The rows come from 4 hidden closed curves, with some noise, and rows from the same curve form a group. Each curve winds through 6 dimensions. The rows are also pushed far along 5 directions, which tell nothing about the answers.
Known rows, each followed by its group:
8 -1 -2 5 -2 -4 -8 -5 12 6 -7 -3 7 -8 -3 -8 -5 -> Q709
-3 -1 12 0 3 19 1 -2 2 -11 23 -8 -3 -3 8 -9 -12 -> Q493
8 10 9 -5 -15 2 0 7 6 -1 7 -11 -8 1 2 0 -4 -> Q493
-5 10 -4 -9 -18 -2 3 19 0 10 3 2 -8 -2 10 15 -5 -> Q709
11 -13 -27 0 -22 11 7 5 18 15 0 0 -4 0 22 3 -17 -> Q988
-16 2 -2 -12 0 -5 14 0 -8 -18 4 -11 -20 14 4 11 -1 -> Q493
-6 -4 -4 -6 -11 7 -5 6 10 11 3 0 -3 -4 2 11 -2 -> Q709
0 -9 -10 -2 2 4 8 -3 0 -9 3 6 -1 14 8 -12 3 -> Q709
-27 3 4 -11 -14 7 10 -6 -3 -22 13 -17 -26 19 -3 23 2 -> Q493
-25 -8 19 -13 16 11 -7 0 -19 2 7 6 19 -28 -19 7 -1 -> Q100
5 -8 4 -1 20 4 -12 -5 -6 15 -8 3 18 -15 -11 -6 3 -> Q100
-20 -7 -14 -7 -7 -12 5 4 -7 15 -9 6 8 -4 1 12 -12 -> Q709
6 2 7 6 -1 1 2 6 8 2 5 -2 5 -14 2 -2 -9 -> Q493
11 -3 -14 4 -5 6 -1 6 6 10 2 -3 -5 -11 14 -3 -15 -> Q988
3 5 14 -7 2 10 3 5 7 -31 21 -17 -10 -8 6 -15 -17 -> Q100
10 12 10 14 -8 -11 3 3 3 2 -4 -7 -5 8 -3 1 2 -> Q988
16 -7 -21 8 -18 12 18 -7 12 10 7 5 1 8 13 -9 -3 -> Q988
27 -11 -11 19 16 10 13 -23 -1 3 0 7 19 -1 4 -34 -5 -> Q100
23 -5 -11 14 3 -15 4 -14 -6 11 -26 17 30 3 -9 -27 6 -> Q100
-6 8 7 -8 0 -9 -26 10 -2 15 -15 -3 -1 -12 -11 17 6 -> Q988
-9 -9 -1 8 -4 6 12 -11 -6 -4 4 -2 0 9 -2 4 -4 -> Q988
5 0 -9 6 -8 -1 4 -7 0 14 -4 6 3 5 -2 2 7 -> Q988
22 2 3 5 2 11 1 -11 5 2 8 -2 6 2 -4 -26 6 -> Q709
-9 -8 -13 -3 -13 6 -7 11 -1 8 0 10 7 -8 14 5 -17 -> Q493
16 3 -8 -5 7 1 -11 8 3 13 -3 0 4 -13 7 -8 -6 -> Q493
11 7 18 -1 8 -1 -7 5 -3 11 0 7 19 -22 -14 -12 5 -> Q100
-10 -16 -22 -3 -3 -10 -3 3 0 17 -18 16 17 -6 4 2 -9 -> Q709
-16 -3 17 -19 11 17 -12 8 -5 -17 19 -9 -1 -8 2 -4 -9 -> Q988
-6 -2 -5 0 -8 0 16 -6 -11 1 -1 6 2 12 0 4 6 -> Q709
24 15 9 12 1 -9 5 5 10 -6 -1 -5 -14 13 0 -3 18 -> Q709
11 -14 7 1 -2 21 6 4 7 -2 17 -1 21 -19 12 -27 -28 -> Q988
-19 1 -13 -15 -8 -12 10 10 -6 -4 -5 -5 -19 14 8 24 -1 -> Q493
-4 9 12 -7 11 -6 -20 18 -5 10 -4 -6 -11 -16 -5 16 1 -> Q988
-9 -15 -25 14 -11 -8 14 -17 -4 5 -16 14 -10 45 0 11 26 -> Q100
26 -5 7 10 21 9 -1 -12 3 5 1 -2 15 -7 -4 -27 4 -> Q100
-25 -4 4 -25 4 10 -24 16 -7 14 7 -4 5 -33 -1 14 -20 -> Q709
-2 -1 4 7 15 1 -8 -23 -9 -5 -7 -5 9 -3 -13 -4 2 -> Q100
-14 -10 10 -1 15 1 4 0 -4 -11 6 1 3 -6 -5 -2 -5 -> Q709
5 -5 -2 6 15 -2 -10 -10 -10 3 -14 7 20 -22 -9 -8 -6 -> Q709
-7 -3 0 2 -3 -3 1 10 3 4 -1 7 -5 7 1 13 8 -> Q493
-21 5 2 -8 1 -12 -4 3 -12 -14 -4 -4 -6 -1 -4 13 -6 -> Q100
9 19 11 7 -7 -19 -7 0 4 -9 -9 -11 -7 20 -6 -1 7 -> Q988
24 16 23 7 7 -6 -23 -4 -4 4 -9 -7 19 -24 -18 -22 -1 -> Q493
-6 5 1 -10 0 -3 -4 3 -3 11 -4 9 5 -1 -9 9 17 -> Q988
-7 -1 -1 -6 15 7 0 -4 -6 -8 11 -5 -5 -5 8 -3 -11 -> Q493
19 19 11 12 -2 -18 -10 12 10 -7 -6 -1 -8 5 0 -6 7 -> Q493
-9 1 7 -5 -10 4 5 17 12 -17 15 -14 -21 5 11 10 -12 -> Q100
-1 -12 7 -2 14 14 -4 0 -13 -9 8 8 16 -9 3 -19 -10 -> Q493
7 17 8 -3 -9 -7 -3 17 11 12 2 0 -4 -11 2 8 -1 -> Q100
0 3 3 -5 3 2 -2 -2 -3 -12 5 -5 5 -8 4 -11 -13 -> Q988
8 10 1 6 -10 -9 -4 1 16 3 -4 -7 -11 11 -3 6 9 -> Q709
-6 -4 -17 4 -9 2 10 -11 -6 1 2 14 0 11 4 -2 3 -> Q100

New rows. What belongs after each?
-12 -11 -14 -5 -16 0 6 3 1 5 -4 5 4 10 9 9 -10 -> Q988
16 12 8 12 14 -20 5 -3 9 -18 -4 -9 -12 16 -2 -14 9 -> Q709
-5 -11 0 -3 -5 11 -1 2 9 -9 8 -5 -12 13 4 1 2 -> Q100
-8 1 12 -2 20 -7 -4 3 -2 -16 3 -8 -4 -8 -4 -4 -6 -> Q709
0 -4 5 0 -1 1 -11 2 2 -3 -3 -2 0 3 -6 -2 2 -> Q100
2 13 6 6 8 -11 23 -25 -6 -30 8 -18 -22 39 -6 -18 14 -> Q709
-10 5 10 -7 -3 7 5 8 3 -5 16 -4 -7 -9 1 10 -3 -> Q100
0 13 12 9 9 -11 -8 -15 -22 -6 -16 3 2 8 -23 10 27 -> Q709
-12 -9 -4 -12 -2 13 23 0 -1 -16 19 -9 -13 9 12 3 -8 -> Q493
6 11 17 -5 17 -3 -17 14 -6 -2 1 -3 0 -19 -3 -4 -2 -> Q709
-9 -29 -15 5 -1 19 21 -22 3 -10 9 9 10 11 3 -11 -2 -> Q709
21 18 8 7 -4 -15 8 1 5 8 -3 -6 -8 19 -5 -11 18 -> Q709
-17 10 -1 -22 -6 -4 -11 15 -7 -8 2 -13 -20 -2 4 20 -8 -> Q493
-15 -5 -1 4 10 9 11 -28 -24 -25 0 1 -7 23 -14 10 23 -> Q709
13 1 -10 8 13 -3 9 -14 -3 -2 -2 1 0 14 5 -17 5 -> Q493
35 0 -3 11 -3 1 16 -18 -1 1 -5 1 13 17 -2 -37 10 -> Q493
2 -9 -18 -17 -12 9 2 19 11 10 6 9 3 2 22 -3 -8 -> Q988
5 0 -5 12 -10 -8 6 -9 4 -11 -5 -3 -4 19 0 -6 2 -> Q100
-3 -3 13 -3 4 5 0 7 -1 -1 5 -2 -2 8 -2 -1 5 -> Q988
-15 10 -2 -1 -11 2 10 3 1 -18 17 -6 -33 23 11 15 8 -> Q100
-29 -23 5 -10 6 24 1 -2 -13 -3 14 0 5 -4 -1 9 -9 -> Q988
-17 -2 -8 -11 3 3 -11 5 -9 -3 -1 -1 -6 -13 3 21 -7 -> Q709
-27 -17 9 -20 6 30 9 0 -11 -5 30 -5 4 -18 3 -1 -19 -> Q709
25 6 2 3 0 13 -5 3 8 -7 10 -5 0 -18 11 -15 -13 -> Q709
16 7 -7 5 -3 -18 14 -3 -4 5 -15 2 -1 17 0 -8 9 -> Q493
-6 -19 -4 -2 16 15 9 -24 -5 -5 11 -3 15 -8 -6 -23 -14 -> Q709
4 -6 2 2 -4 4 -4 4 8 -2 0 -2 -5 11 0 -2 7 -> Q100
-8 3 10 -2 4 6 -3 6 0 -27 15 -9 -16 4 5 2 -6 -> Q493
23 -15 -11 3 -5 24 -1 -7 14 4 10 5 19 -15 13 -33 -18 -> Q709
16 6 4 7 -3 -6 -13 2 5 15 -12 -4 9 -17 -3 -4 -8 -> Q988
15 -2 10 15 0 9 8 -11 2 -5 7 -6 2 9 -1 -18 -2 -> Q988
-8 -8 4 -3 8 -4 -1 4 -9 5 -6 11 9 0 -6 1 8 -> Q709
-22 -9 -14 -6 -14 4 16 -9 0 -20 6 -7 -19 35 11 14 1 -> Q988
-12 -18 -14 -9 2 21 8 -2 -8 -12 15 5 6 -4 19 -10 -23 -> Q493
19 0 16 20 12 -11 13 -21 -5 -16 -9 -2 8 23 -18 -25 20 -> Q100
-5 3 10 -9 -4 15 1 10 -8 -3 17 -3 3 -18 5 0 -13 -> Q709
-4 -1 1 6 -1 5 4 -9 -2 -1 5 2 -1 12 2 -4 3 -> Q493
-18 -10 -11 -11 2 4 4 -6 2 0 7 -7 -5 2 3 3 -11 -> Q709
-11 2 12 -6 9 -2 6 0 -11 -7 3 -7 -2 -1 -7 3 0 -> Q493
9 -1 -3 10 6 -7 -3 -2 3 4 -9 2 6 -10 -3 1 -1 -> Q709
-11 -7 -11 -11 -3 0 5 4 -4 10 3 2 7 -10 8 -5 -21 -> Q709
-13 -2 9 -5 11 2 -3 -16 -10 -6 -2 -4 8 -1 -19 5 11 -> Q100
1 -5 1 5 -3 -2 4 7 -4 21 -6 12 13 -8 -2 3 -1 -> Q988
29 9 -3 19 -2 -7 7 -11 4 -7 -5 4 5 18 6 -30 3 -> Q493
21 24 1 -6 -9 -24 -13 16 2 6 -16 -8 -10 7 2 -2 6 -> Q493
5 21 5 4 -22 -9 -4 18 15 -10 5 -7 -29 26 11 13 10 -> Q493
4 9 12 5 20 -12 -1 -6 -4 -20 0 -9 -10 10 -7 -9 10 -> Q709
10 2 -6 0 -19 5 -1 18 12 5 5 6 -6 7 18 -2 -4 -> Q493
-5 12 -6 0 -9 -6 2 -2 -4 -6 3 3 -11 11 1 4 7 -> Q100
-8 20 16 -2 -4 -2 -19 9 3 -22 12 -17 -28 3 1 7 -2 -> Q100
-2 5 8 8 13 -4 -2 -13 -12 -13 0 -12 -11 0 -8 0 0 -> Q988
-14 -4 -17 -1 -10 -1 3 -3 -9 7 -1 14 2 2 4 8 1 -> Q100
19 7 -1 7 -8 1 -3 4 7 19 -1 5 7 -8 2 -7 1 -> Q988
2 5 0 -4 -5 1 -8 -4 -2 -4 -1 -7 -1 -1 -4 0 -1 -> Q493
11 -1 -3 8 7 -7 9 -13 3 -16 -2 1 -2 20 2 -22 8 -> Q709
9 11 -9 -1 -5 -16 4 18 21 -9 3 -10 -28 13 18 4 -3 -> Q709
19 18 22 0 1 -3 -2 10 3 5 9 -9 -1 -8 -4 -17 1 -> Q709
-35 -12 9 -12 7 10 -12 -7 -6 -7 8 -7 2 -15 -12 18 -9 -> Q709
-4 11 19 -5 7 -5 -21 2 -9 11 -6 -2 7 -12 -20 4 11 -> Q709
-7 -4 -2 -3 -4 14 -10 1 0 -7 13 0 -5 -6 7 -4 -10 -> Q100
2 13 7 8 3 -14 -9 -3 -9 -8 -10 1 1 8 -5 -4 5 -> Q493
17 -1 -11 -2 -13 3 7 2 15 12 -2 4 7 -1 9 -10 -2 -> Q988
14 8 17 4 16 13 1 -1 10 -18 20 -19 -17 -3 8 -13 -6 -> Q100
